The rows come from 4 hidden closed curves, with some noise, and rows from the same curve form a group. Each curve winds through 6 dimensions. The rows are also pushed far along 4 directions, which tell nothing about the answers.
Some rows, each with its group after it:
[-12  18  -2  13  12   0  13  13   5  -5 -18  16  -5  -1 -20 -15  -1] -> (2)
[ -5  30  22  34 -10  -3 -12  36  17  33 -37 -10 -10  35 -35  -2 -22] -> (0)
[  9 -28  14 -34  -8 -20   5 -23 -18  -3  16   1  -9 -18  37 -44   9] -> (3)
[-18 -14  -2 -36 -33  -4 -27 -16  -5 -20  23  -7  -2 -24   5  35  41] -> (2)
[-12  -4 -41   5  42  20  25  -9   2 -34  22  12  36 -20 -15   2  21] -> (3)
[  2 -17  -7  11  -8  18 -30   6 -22  15   7 -17 -17   0  -9  37 -10] -> (3)
[ 34 -55   4 -25  24  -3  21 -18 -26  18   4  -6 -28 -10  17 -12 -23] -> (0)
[  1  -8  -4  -3 -20  28 -31   1  10   5  13 -31  -8  10   2  24   3] -> (1)
[ -3  28  -4  40  26   9  14   1 -22   6 -15  22  -6  15 -23  -9 -21] -> (3)
[  6 -12  15 -14  27 -31  37 -15 -10  -3  -7  24   7 -20  11 -32  -4] -> (3)
[ 16 -17  -2 -28  -5  -7   0 -19 -14  -4  18   6 -14 -25  36   2   7] -> (1)
[ -5   9  12  16 -22  -4 -24  24  15  32 -22 -13 -10  24  -5   8  11] -> (2)
[  1  -4   2 -11  -4   1  -3   0  20  -4   6 -11   9  -3  17 -24  12] -> (1)
[ -9  19  29  -1 -27 -25 -11  15  13  14 -28   2 -12  11   0 -16   6] -> (2)
[  6 -26   9 -25  -6  -4  -5 -13  -7  -7  12 -13  -4 -15   0  24  -7] -> (2)
[ 26 -13  13  14  12   1   8   8  -8  39 -24  -8 -23  32  -4 -12 -25] -> (0)
[ 12 -22 -28 -14   0  39 -17 -22 -21 -11  36 -11 -24 -17   6  51  -1] -> (0)
[ 21  22  13  -2  -2 -13   9  13  22   6 -15   0   0  12   9 -25 -11] -> (2)
[ 10  15   1  -2  15 -22  25  17  24  -1 -14  18   4 -15  18 -40   2] -> (0)
[-19  23  -6  20  -4  22 -14   5   9 -15  -1  -6  11  10 -28  30  -3] -> (1)
[-10  25 -14  -3 -23  15 -30   3  11  -4  12 -13  10  12 -20  34  42] -> (3)
[ -9  13   1   7 -31  19 -33  13  16   6   2 -26  -4  23 -12  14   6] -> (0)
[-10  19   9  24  19 -16  20   4 -11   4 -18  22  14   9 -16 -26 -10] -> (1)
[-15   6 -10   8 -22  23 -32   8  14  -8   9 -23  11  12 -23  56  10] -> (0)
[  0   5  -6 -20  -1  -6   7 -18 -13 -22  12  15   0 -15  -3   6  16] -> (0)
[ -2  44   0  15  16 -32  25  27  31   1 -27  26  29   4   2 -49  27] -> (3)
[ -5  26   8   0  -9 -27   2  17  23   0 -14  11  16  -2   4  -8  20] -> (0)
[ -2  -9 -20 -21   2  18 -10 -18   7 -20  33 -11  10 -20  10   9  34] -> (1)
[ -2   4  -5 -39 -26  -3 -13  -3  11 -30  17  -4  -4 -26  16  -9  26] -> (3)
[  5 -27  14  -8   3  -8   5  -1 -22   2  -3  -1 -21 -15   8 -26 -29] -> (3)
[  3 -31   6   3  -4   9 -12 -17 -27  15  13 -12 -15   2   8  24 -21] -> (0)
[ 27 -38  12 -20 -24  38 -47 -18 -16  36  22 -48 -56   7   8  41 -13] -> (1)
[-19  41 -33  28   6  24 -17  -2 -11 -13  11  12  20   4 -43  73  30] -> (3)
[  5  15  19  -4 -25  -4 -12   7   4  11 -13  -6 -19  17   9 -25  -9] -> (1)
[-18  -2 -10  -5   0   0  -4 -23 -13 -21  25   4  24  -9   4   1  26] -> (1)
[ 23  -5  -5  22  45   2  38  13  -5  15 -20  18 -14  -1  10 -40 -40] -> (1)
[  2   7   1 -11  -2 -14  13  -7   7 -13  -7   8  18  13   4 -17  19] -> (0)
[-12   4  -7   2   1  -5   2  -6  -2 -16   6   8  20  -6  -8  27  11] -> (0)
[ -7 -31  12 -25 -20  -8 -15 -15 -17   2  10  -8 -16 -16  10  15  10] -> (2)
[ -7   6  14  14  -9 -12  -5  20  15  20 -26   2  -6  10   5 -10   2] -> (2)
[ 21  -3  23  -2  15  -6  20  -5   6  21 -22   2 -19  12   7 -23 -24] -> (3)
[-22  52  -5  39   7 -10   4  35  27   2 -20  15  24   9 -27 -13   7] -> (0)
[  9   7   2   3  -2   2  -3 -11  -8   3   8  -3   3  15   1  -6  -2] -> (2)
[ -9 -14  -5 -37  -9 -13   1  -7  14 -34  14   1  14 -37  12  16  26] -> (2)
[-27  -5 -10 -22 -10 -10  -3   7  25 -34   7  -2  32 -24  -6  10  39] -> (2)
[ 16 -18   5 -40 -10 -19  -1 -17 -15  -5  14   6 -17 -31  27   5  13] -> (1)
[ -6   5  -4  -2 -25   7 -18   4  -8  -4   3  -6  -1  14  -3   8   2] -> (1)
[  9   0 -14  -7  28  -8  20  -7 -13  -6   6  21   0 -25  -3   1  12] -> (3)
[  5 -66 -10 -26   1  26 -13 -31 -29  -5  35 -24 -20 -22  12  33 -10] -> (2)
[ -6   8  15   8 -24  18 -25   3   2   4  -8 -19 -17  22 -18  23 -23] -> (2)
[ -2 -21 -31 -15  -5  25 -11 -10 -10 -24  31  -7   6 -14  11  26  11] -> (1)
[  3   8  22 -30 -30  -7 -10   3  24  -7  -8 -14 -13   2   5 -16   5] -> (3)

New rows, each followed by its group:
[  8 -15  24  -5  -2 -12   3  -2  -6  11 -10  -8  -7   4  -5   0 -25] -> (2)
[ -9   1   4 -26  -7 -27   9 -11   7 -28  12   7  32 -18   5  -5  24] -> (2)
[ 12  12  11  -2  -9 -10   0  16  14  17 -14  -3 -13  14   9 -40   0] -> (0)
[ -5  -1  19   2 -16 -20   2  15   3   3 -20   0   6  14   9 -25 -19] -> (1)
[-10   4  11   0 -11 -18   0  15  19   4 -18   4   3  -4  10 -10  12] -> (2)
[-16  40 -11  45 -11  21 -15  27  -1   7 -21   0   9  44 -38  14 -11] -> (1)
[ 12 -13 -11  19  28  26  11   2 -18   8  -1  -1 -22   3  -6 -19 -34] -> (3)
[  8  14 -14   8  -4  22 -10  14   1   3  -5  -3 -16  10 -10  16  -9] -> (1)
[  5  -3  -9 -17   1   4   0 -19 -10 -15  19   7  -5 -23  19   9   8] -> (1)
[-12 -11   0 -46  -4 -28   4 -25  16 -36  32   3  35 -47  30  -9  54] -> (1)
[-15   6 -23  13  30  13   6 -16  -3 -17  22   8  28 -18 -18  29  25] -> (1)
[-10  32 -11   8  -2  10  -4  14   9 -17  -4   6   2   0 -16  -8   7] -> (3)
[ 11 -23 -16 -11   7  31 -10 -30 -41  -7  24  -3 -29 -12 -21  68 -10] -> (0)
[-15  30 -13 -15 -15  15 -11  -2  22 -34  11  -3  15  -4 -19  19  33] -> (3)
[ 17 -16  28  -8  -4 -13   9  -4  -8  18 -24  -7 -14  28  -2 -21 -20] -> (0)
[ 15   9  23  -2 -19 -11  -7   1   5  20  -9  -9 -13  24  17 -29 -10] -> (2)
[  6   3 -20 -11   5  12   6  -6 -10 -17  13  10  -7 -12   5  -3   3] -> (1)
[  5   3 -21 -44  -5  -4   4 -13   7 -35  24   8   5 -30   6   5  42] -> (0)
[-12  32  28  -1 -27 -36  -6  34  39   8 -28  -2  11   7  -3 -37  10] -> (0)
[ 10  -1 -17  14  65  -1  44 -21 -23  -3   9  34   3 -27  -1 -23  -3] -> (1)
[-23  25   9 -16 -33 -42 -10  25  34 -23  -7   4  40 -14  15 -31  46] -> (3)
[  3  -3   7 -51 -36 -20 -10  -5  26 -27  17  -5   4 -27  41 -18  31] -> (0)
[ 16  -2  15   9   1 -10  -2   8  -5  29 -15  -1 -22   5   4   4 -20] -> (0)
[  0 -28 -22 -18  27   7  20 -19 -18 -28  32  13  -3 -48   8   3  -7] -> (0)
[ 15 -12 -30  18  29  48   5 -16 -27  -1  12  -2 -20  10 -23  43 -24] -> (0)
[ -5   9 -19  -1  35  -3  28 -10  11 -21  14  17  30 -21   8 -39  28] -> (1)
[  5 -18  -4  -1  19   7  12  -6 -15  -2  10   6 -20 -24   4  -5 -29] -> (0)
[ -4   5  39  -9 -30 -23  -7  12  21   4 -24 -12  -2  11  16 -35 -14] -> (3)
[-17  15  12   8 -14  -8 -10  18   6  -9 -15  -2   6   3 -16 -11  -6] -> (3)
[ -5  -4   8 -45 -48 -25 -14   9  26 -25   7 -10  16 -10  39 -27  28] -> (1)
[ 13   9  26 -10  -4 -33  19   0  -1  12 -18  16 -10   7  23 -62  -4] -> (0)
[ -2  22   4  22 -16  21 -27   2 -17  15  -6  -6 -24  24 -24  32 -11] -> (3)
[-14  -8 -13  10   6   7  -1 -16 -17 -11  19   4  16  -4  -2  15   4] -> (0)
[  9 -22  19   1  13   0  -2 -18 -18  22   4  -9 -17  -5   4   1 -16] -> (1)
[  4  14  13  -7  -5 -11   7  13   9  -3 -15   6 -12  -2   8 -44 -11] -> (3)
[ -8  -7   8 -14 -22 -10 -10   6  21  -9   2 -15  14  -3  10   2   9] -> (0)
[ 20  -1 -10   3  19  13  10   0 -13  10  -5   6 -24   0 -17  20 -14] -> (0)
[ -1  21 -32 -15  22  -7  27 -20  -1 -42  28  31  33 -31  12  -6  35] -> (2)
[-11   1  -2  -8  17 -16  22 -16   1 -19   6  15  33 -13  -2  -5  21] -> (3)
[-13  10   6   9   4  -9   8   7  20  -3 -13  -1  31  12  -8 -17  13] -> (3)
[ 11   1 -12   3  31 -14  34  -3  -1  -1  -5  21  19   2   8 -35  12] -> (0)
[  2 -28 -17 -19  18  10  11 -13   0 -18  21  -5  11 -21   6  -3   9] -> (3)
[-16  30 -10  21   9 -18  13  10  14  -6  -5  19  43   8   5 -27  30] -> (1)
[ -7  33 -10 -11   9 -30  26  12  29 -28  -9  28  34 -18  -1 -19  38] -> (0)
[ -4  12  -9  14  -4  24 -14  15   8  -2  -2 -12  -4  13 -15  -3  -4] -> (3)
[-15   4 -12   7  11   1   9 -16 -20 -16  15  14  20  -2  -2 -13  10] -> (1)
[-17  26 -25  24   0  13 -14  14   8  -3   5  -1  29  16 -24  23  33] -> (1)
[  4  12  12  22   5   0   4  15   3  18 -16   6 -19   7   4 -23 -33] -> (0)
[ -5   4 -11 -41 -17  -6  -5 -16   0 -39  25   8   3 -34  17  -3  32] -> (3)
[  3 -22  10 -35 -37  -7 -33   6   6  -5  11 -24 -13 -22  17  23  11] -> (3)
[-10   7 -21  -3  19  -5  18   3   7 -23   7  13  29 -13 -19   2  25] -> (0)
[  2   0   5 -26  -6 -11   9 -12   9 -31  12  -1  17 -16   4   0  -2] -> (2)
[ 17 -21   5  -5  18   1  16  -8 -13  12   1  -1 -16   1   7 -29 -20] -> (2)
[  7 -10   6  23  -1  32 -18  -3 -14  22  -4 -19 -25  23 -10  25 -36] -> (3)
[ 29  -8  53  -5 -17 -23   0  13  17  47 -41 -16 -34  25  28 -36 -38] -> (3)
[-17  11  17  12 -16  -7  -4  17  21  -4 -17 -10  20  20  -1 -27  -9] -> (1)
[  7   8  23 -22 -38   4 -28   1  12   3  -4 -20 -29   3   7   9  -4] -> (1)
[  3 -21   4 -17  -4   4  -7  -8  -5  -7   8 -12  -5 -13  -8  33 -10] -> (2)
[ 17  -7  -5  24  18  24   5 -11 -28  21  -8  -2 -20  32 -15  18 -27] -> (0)
[  1 -15  -3 -16 -17   4 -16  -3   1   7   9  -9 -15  -5  20  -2  20] -> (2)
[ 31 -22   4 -28  12 -10  20 -11   4  -3  12  -4  -1 -15  31 -25 -15] -> (2)
[ 24  -2  13  -9   6  -9  15   5  -3  16 -15   4 -30   5   5 -34 -17] -> (0)
[ 24 -28  15 -23   9   8  12 -13 -11   7   0  -7 -36  -8  11 -22 -31] -> (3)
[ 36 -54   9 -39  11  -3  10 -34 -31  20  21  -7 -37 -19  40 -20 -10] -> (3)
[-17  51 -31  10  -4  23  -6  20  33 -32  -2   3  27  14 -44  24  35] -> (0)
[ 17 -22 -38 -20  22  23   2 -22 -16 -15  39  -1   1 -29   0  48  18] -> (2)
[ -7  -5   5 -16 -23   3 -21   1  14  -2   9 -22   6   4   0  -3  19] -> (1)
[  6 -15 -22  -9  21  28   5  -8  -5 -14  16  -6  -6 -13 -12  14  -5] -> (3)
[-19  53  -6   3 -10 -20   6   9  19 -24  -7  23  32   8 -12 -20  41] -> (0)
